The first 8 rows are patterns. Each new row is the sum of 2 different patterns, raised or lowered, with some noise. Before adding, each is slid sideways (what falls off one end comes back at the other) and multiplied by a number that may be negative. Names go in the order of the patterns.
Some rows, each with the names of its patterns after it:
[ -7   9 -12 -10  -6  11 -15  14   3   0  15   7   6  -8  -7 -16  -6 -13
 -15 -15  14   1  -1   9   1 -11   6 -15] -> Rodem
[ -6  15  -9 -16 -15 -12 -12   6   2  11   9  13  12  12 -13   0  13  10
  -6  -8 -12  14  -7   4   2  -7 -11  14] -> rikas
[  6  -8  12  11 -12 -16   6  -6  -7  12  11  -3  12   1   8  -8  -7 -13
  -6   5  -9  16   4  13 -13  16 -13  -2] -> rinu
[-16  -7  -3  16  16  13 -14 -10   7  -8   1   3 -11   7  -6  12   7   8
  -1  14  -2 -15  10  -9  10  -9 -12   7] -> mem
[ 10   8   4 -16   0  11   4   4 -15  -2   8 -10   2   4 -10  -7 -13   2
   6   8  -6 -12  11  14  10  11  14  12] -> Rodu
[ 14  -6  13  -6   7   7   3  12  -1   3  -5  -3  -9  11 -10 -16   9 -13
  10 -16   8   1 -16 -15  14  -4   2 -16] -> Bor
[ -2  -4 -14   5  -5   5   0   4  14  -4 -12  -7   0 -10  15   6  -3  -1
   5  -4  -8  -1   4 -13 -10 -10  -9   2] -> dazi
[  6 -14  -3 -13   4   0   1  -6  -3 -12  -4  14  -6  -2 -11  -3   1 -16
  10  12  -6   8   4  15 -15   0  -5  -8] -> Sut

New rows, each followed by the names of its patterns:
[-1  7 11 15 20  4  6 25 -9  7 16  0  2  4 18 16 15 14 10 27 31 16 19 24
 31 12 21 10] -> Rodu dazi
[-24  -4 -23  -4 -24   4 -12   4   0  -5 -13 -11  -1 -18   8  -7 -15 -19
   3 -20 -29  -4 -14 -12 -30 -10 -15 -20] -> Bor dazi
[ 9 28 -9 12 29  0 23 29 25 -6  5  1 31 14  0 11  6 11 17 19 22 11 -5 16
  5 -3 18 19] -> rinu mem
[  7   2   0  -5  10   8  12  -3 -11   8   4   4  10  25  16  12 -14  11
  16  -7  40  20   8  -5   2  -7  16  16] -> mem dazi
[ -3  15   2  10  13   5  14   7  20   8  25   4   0   6  -3  14  -3  12
   2  15   4   0  19  25   4   3  15 -15] -> Rodem dazi
[20  9 27 -4 33 15  9 -3 -9  2 22 27 12 29  4 21 38 -3 34 -6 23 -2 11 16
 28 13  6 20] -> mem Bor
[  6  20  21   1  16   0   9   0  14 -18  20 -20  21  21  15  26  10  -9
  12   4  -6  -2  -2 -14  11  10 -14  -5] -> rikas rinu
[-23  -4 -16  -8   3 -14  -5   2  -4 -13 -10 -26 -19 -19 -21 -30 -20 -15
  -3   1  -6  -4  -2  -7 -29  -4 -15 -22] -> Rodem Sut
[ 10   6 -11   6  -4  -4   0  -4   4   5  29  11  10  -3  16  36   5  15
  13  20   1  18  30  33  -1  10   4  27] -> Rodu Bor
[  9   6 -17  -1  20  -2  12  -5  25  -8  15  -2   6  15  -2  11  -6  11
   2   2  -5  13  -8 -13  19 -11  13 -16] -> Bor Sut
[-19 -37 -36  -8  -8 -12 -38  -7 -15   5 -10 -18   0 -12  -5  -9  -1 -31
 -11 -34   4 -10 -17   5 -15  -9 -28 -14] -> rikas Bor
[ -3  18  12   4  16   7   7  -5   6 -15 -11   1 -14  -3   5  10   7   0
  -2   5   6  -4 -12  21  -8   5  -4  17] -> Rodem Bor
[ -2  25  14  18   6  18  17   7  11  -4  32  -5   3  18  31 -12  22   9
  25   6  18   1  10   1  -7   3  -9   3] -> Rodem Bor
[-33 -15   6 -28  -4 -27   4   5  -5   9  -7  -2 -38 -29 -33   9 -15  -8
  -3 -17  -9  -9 -25   5 -11 -22 -15  -4] -> rinu mem
[ 24 -11   2  -9  29  31  21  26  19   4  19  -1  10 -10  -3  -3  22  -2
   5  15  10  25  13  10  24   5  22  22] -> rikas mem
[-11  -7 -10  -5   5   4   3  13  14  -5  11   5  29  25   0   8   1   9
   9  30  29   7   5   8  12  16   3   1] -> Rodu dazi
[ 26  14  17  21 -12  16   2  11  -1  -3  23   2  15  13  33  36  34 -10
   2  17  -3  10  21  -2  26  12  16  24] -> Rodem mem
[-13   5  14  -7   5  -2  30  -7   6   9   0   3  -2  -8  -8  18  -1   2
  -4  12 -13  11  22  -1  14   2   6   3] -> Rodem Sut
[-13 -20 -11 -25 -16  -4 -10 -20  -4 -14 -16 -10 -20   1 -13 -17  10 -18
 -17 -11 -26 -23 -25  10 -23 -22 -13 -28] -> Rodu Sut
[ -7  -8 -20 -17   9  -8  -9 -12  -8 -26 -33  -7  -7  -6 -17   4 -22 -11
  -7 -17 -13 -17  -7 -21  -8 -12   5  -2] -> rinu dazi
[ 12  -3  16  37   8  28   4  31   2  16   0  12  24   8  42  18  29  -4
  30  -6  18  14  -6  31  14   8 -13  24] -> rinu Bor
[  0  12  15 -24 -10 -11  -8   3  17 -11  -4  14   3  19  18  15  -1  19
  -6   0 -18 -16   6  -4  10 -12   7   6] -> Rodem Rodu
[ 10 -21   1 -17 -13  -8 -15 -14  -1 -12 -29 -19  -9  -8  -7 -10   2  -9
   0   2  -3 -17 -10 -25   6   1   0   1] -> Rodem rikas
[-24 -19 -30 -31 -14 -16  -4 -13  -1   1 -13 -12 -13 -15   0 -12  -8 -23
 -13  -5 -14  -4  -6  -9 -18   0 -22  -1] -> rikas Bor
[ -9 -12  -5   3   5 -12   6  18  -3 -25  -2 -18 -17  12 -11 -13 -12   5
  -1  -2  -2   9  -5  -2 -27 -13  -4 -13] -> Rodem dazi
[ -9  12   4  11 -31   4 -10  -4  -9 -24  -6  10 -23 -20  -4 -18 -23   9
  -4   0  -7 -19 -12 -23 -22 -14 -15   1] -> rikas rinu
[ 24 -13   7   7   1  15 -10   1 -11   5  -3   8 -11 -13  -1  -9  23 -14
   6  -2 -11  -8   1   9  13 -11  22   0] -> Bor Sut
[-12 -13 -13 -23 -24  -2 -27   5 -16 -26 -30 -18 -37 -15  -9  -2  -8   1
   1  -3 -31  -6   5   2 -13 -23 -25   1] -> rikas dazi
[-19 -19  -7   5 -11  -9  -4 -20 -25 -12 -30 -10 -11   2  -9  -7   2  -6
   6 -18  -3 -17   7 -19   5 -18 -16   6] -> rinu Rodu
[ 12  12  -5  -9   4 -26  -6  -2   6   4  -3   3   0  -1 -17  -6 -25   4
 -24   9   4  -4   0 -25  -5  19  18  -1] -> rinu Rodu
[11 30 23 14 39 13 11  7  0  5 13 34 12 26 23 10 34 14 31  6 12 10 20  9
 25 30 -1 26] -> mem Sut
[13 17 26 19 28 17 22 -2 12 14 25  4 -2 11 13 12  4 18  9 -7 12 17 19  7
 -8 12  1 13] -> rikas Bor
[-10 -22 -12  -3 -10 -30 -19 -21 -25 -15 -13 -24 -10 -15   3 -15 -24 -22
 -21   0 -16  -6  -2  -6 -24   7 -16  -5] -> rinu Rodu
[17 20  2 -7 30 25 26 26 19 21 20 28  9 -6  3 16  8  0 -3 15 20  0 17 -3
 -8  4 -4  4] -> Rodu dazi
[  9  -7  -3   2   8 -18   8   8  -9   1   5 -10  -4  -7  10  -7  -4 -12
   0   0 -11   1 -21  12 -12  -2   4  -5] -> mem dazi
[-13 -14  -8  -9 -33 -13  -8  -3 -17 -24 -21 -30 -33 -39 -31 -31 -29 -12
  -4 -25 -20 -14  -2 -22 -18 -18 -22 -13] -> Rodem Rodu
[  6   3   3  20  -8 -19   4 -12  14  -9 -10  -4  -8  -9   3  19  22  26
 -12 -14   4  -4  -4  18  -3   9  -1  17] -> mem dazi
[  5  -9 -23 -19 -19 -19 -12 -13 -14 -19  10  -8  -7  -6  -3  18  -1 -19
  -5  -6 -14  16   5   3  -6  -3 -13  -4] -> Rodu dazi
[ -5   1 -12 -15  -5 -16 -15 -11   5 -27  -2 -12 -24   0 -16 -13 -27   1
 -21 -14 -16 -26 -25 -21   6 -11  -1 -17] -> Rodem Sut
[-14 -33 -25 -27 -14 -29 -13 -10 -13 -31 -25 -20 -12 -11 -24  -2 -17 -13
 -12  -2   4 -22 -13 -28  -1 -10 -25 -17] -> Rodu Bor
[  7  19 -11   4  -5 -16 -18   3 -22  -3  -1  -3   8   2   7   3   1  -9
  -5 -14   0 -26   0   9  -4   0 -11 -15] -> rinu mem
[ 24  13  26   7   9  12  25   5  16  10  -6  21  11  21   6  18  23   9
   1  21  19   6 -10  22  13  11  35  14] -> dazi Sut
[-17  -1 -21  -1 -13 -26 -12 -30 -22  -8   4   4  -7 -17 -21   2 -15  -4
   5 -22 -11 -18   5  -9  11  -4   3  -8] -> mem dazi
[ -9 -37 -16  -4 -18 -10 -16 -13 -20  -2 -12  -9   4   3 -13  -3 -27 -10
 -13 -18 -23 -33 -16 -18 -10  -9   1 -35] -> rinu Rodu
[-11   2 -12  12   8  13   8   0   0 -10   8 -11  12 -15  12   8 -12  16
   7  -7  19  19  10  -2  10  -7  -9   9] -> rinu Sut
[  6  13  11   5 -13  19  27   6  21   9  26  10  11  17   3  -7  16   7
  16 -17   7   3   0   3   2  -7  -8  -5] -> Rodu Bor
[-19  -1  -4 -27  -3 -24 -26 -32 -13 -31   5  -6 -24 -16 -17 -14   4   8
 -10   0   2 -20 -21 -24 -26  -5 -19  -4] -> rinu Rodu
[-17  -7   8 -28  -3 -13  12 -11  12  -6  -8  -3 -24 -13 -24  10 -24  11
   0  -3  -4  -9  -5   0  19 -16   8  -5] -> rinu Bor
[-21 -13 -13 -21 -25 -15  -3 -16  -3 -22 -12  -3 -33   1 -17   9 -27 -25
  10   9 -17  -3  -3  10 -19  -2 -22 -18] -> Rodu Bor
[ 12 -12  19   6  13  13   8  10  -5 -10  22  27  12  11   6  11   8  19
   7  19  15  24  20  23   4   5  27   1] -> rinu Rodu
[ -6 -12 -16 -33 -18  10 -16 -15 -11 -11  -7  -9 -18   8  -1 -15 -13  15
  -5   7 -10  15  21  16  11   9 -29  -8] -> rikas Rodu
[ 33  15  -2  13  -9  17  14   3  12   9  11  17   7  29  16  11   8   9
  20   0   7  -6   5  -9  -3  -2 -13   8] -> Rodu dazi
[-26 -17  -8   3   1   6 -10   0   3  11 -29 -12 -14 -18 -15 -11 -14  10
  -2 -21   4 -14 -12 -20   1 -28 -12  -9] -> Rodem dazi
[  9  25  12   6  -6  28 -13   9  15  -9  12   7  -2  -3  19  -2 -10  30
  29  11  24  20  24  10   6  -1 -12  11] -> rinu Rodu
[ -4   3   6   7  13   5   3  -4   8 -19   6   5   5   0   4  15   7   5
   6  -1  17   7 -11  -2  20   3 -11  14] -> rinu mem
[-22  -8  11 -13   8   1 -15 -14  -7   4  -1   4  11  -3  14 -12   2 -12
 -12 -10 -16  -1 -21  13   0  10 -17   9] -> rinu Sut
[-2 11  8 27 -1 -1  3 -4  2  2  9  9 16 19 19 15  4 19 19 25  2 20 23 22
 10 21 20 23] -> Rodu Bor
[-15  -9 -17   3 -12  -3 -18 -12  10  -9  -5 -14  -1  -3 -14 -11   3  -3
 -13 -14  19   1  15   0  -2  -1  -9   0] -> rikas Bor
[-25  -6 -15 -14  10  -3 -25  -2 -10 -23 -21 -15 -20 -17 -12  -1  -1   0
   4 -19 -11 -21 -23 -19  -4 -36   5 -19] -> rinu mem
[-12  15   4  26  24  32  30  29   8  25  13  14  12   2   7  27  24  -1
   7  17  22  23 -10  25  23  18  20  33] -> rikas dazi
[  0 -14 -21  -6 -17  -1   6   9  13   8   1   1  -8   7   0  -7 -15 -20
 -24  -2 -17  -7  -7   5 -15  -2 -12   4] -> rikas Rodu
[ 20  12  16  27  14  29 -15  14   0  -5  15  26 -11  22   9   7   7  18
   1  -2  15 -16   2  -4 -10  -3   4  17] -> Rodem Bor
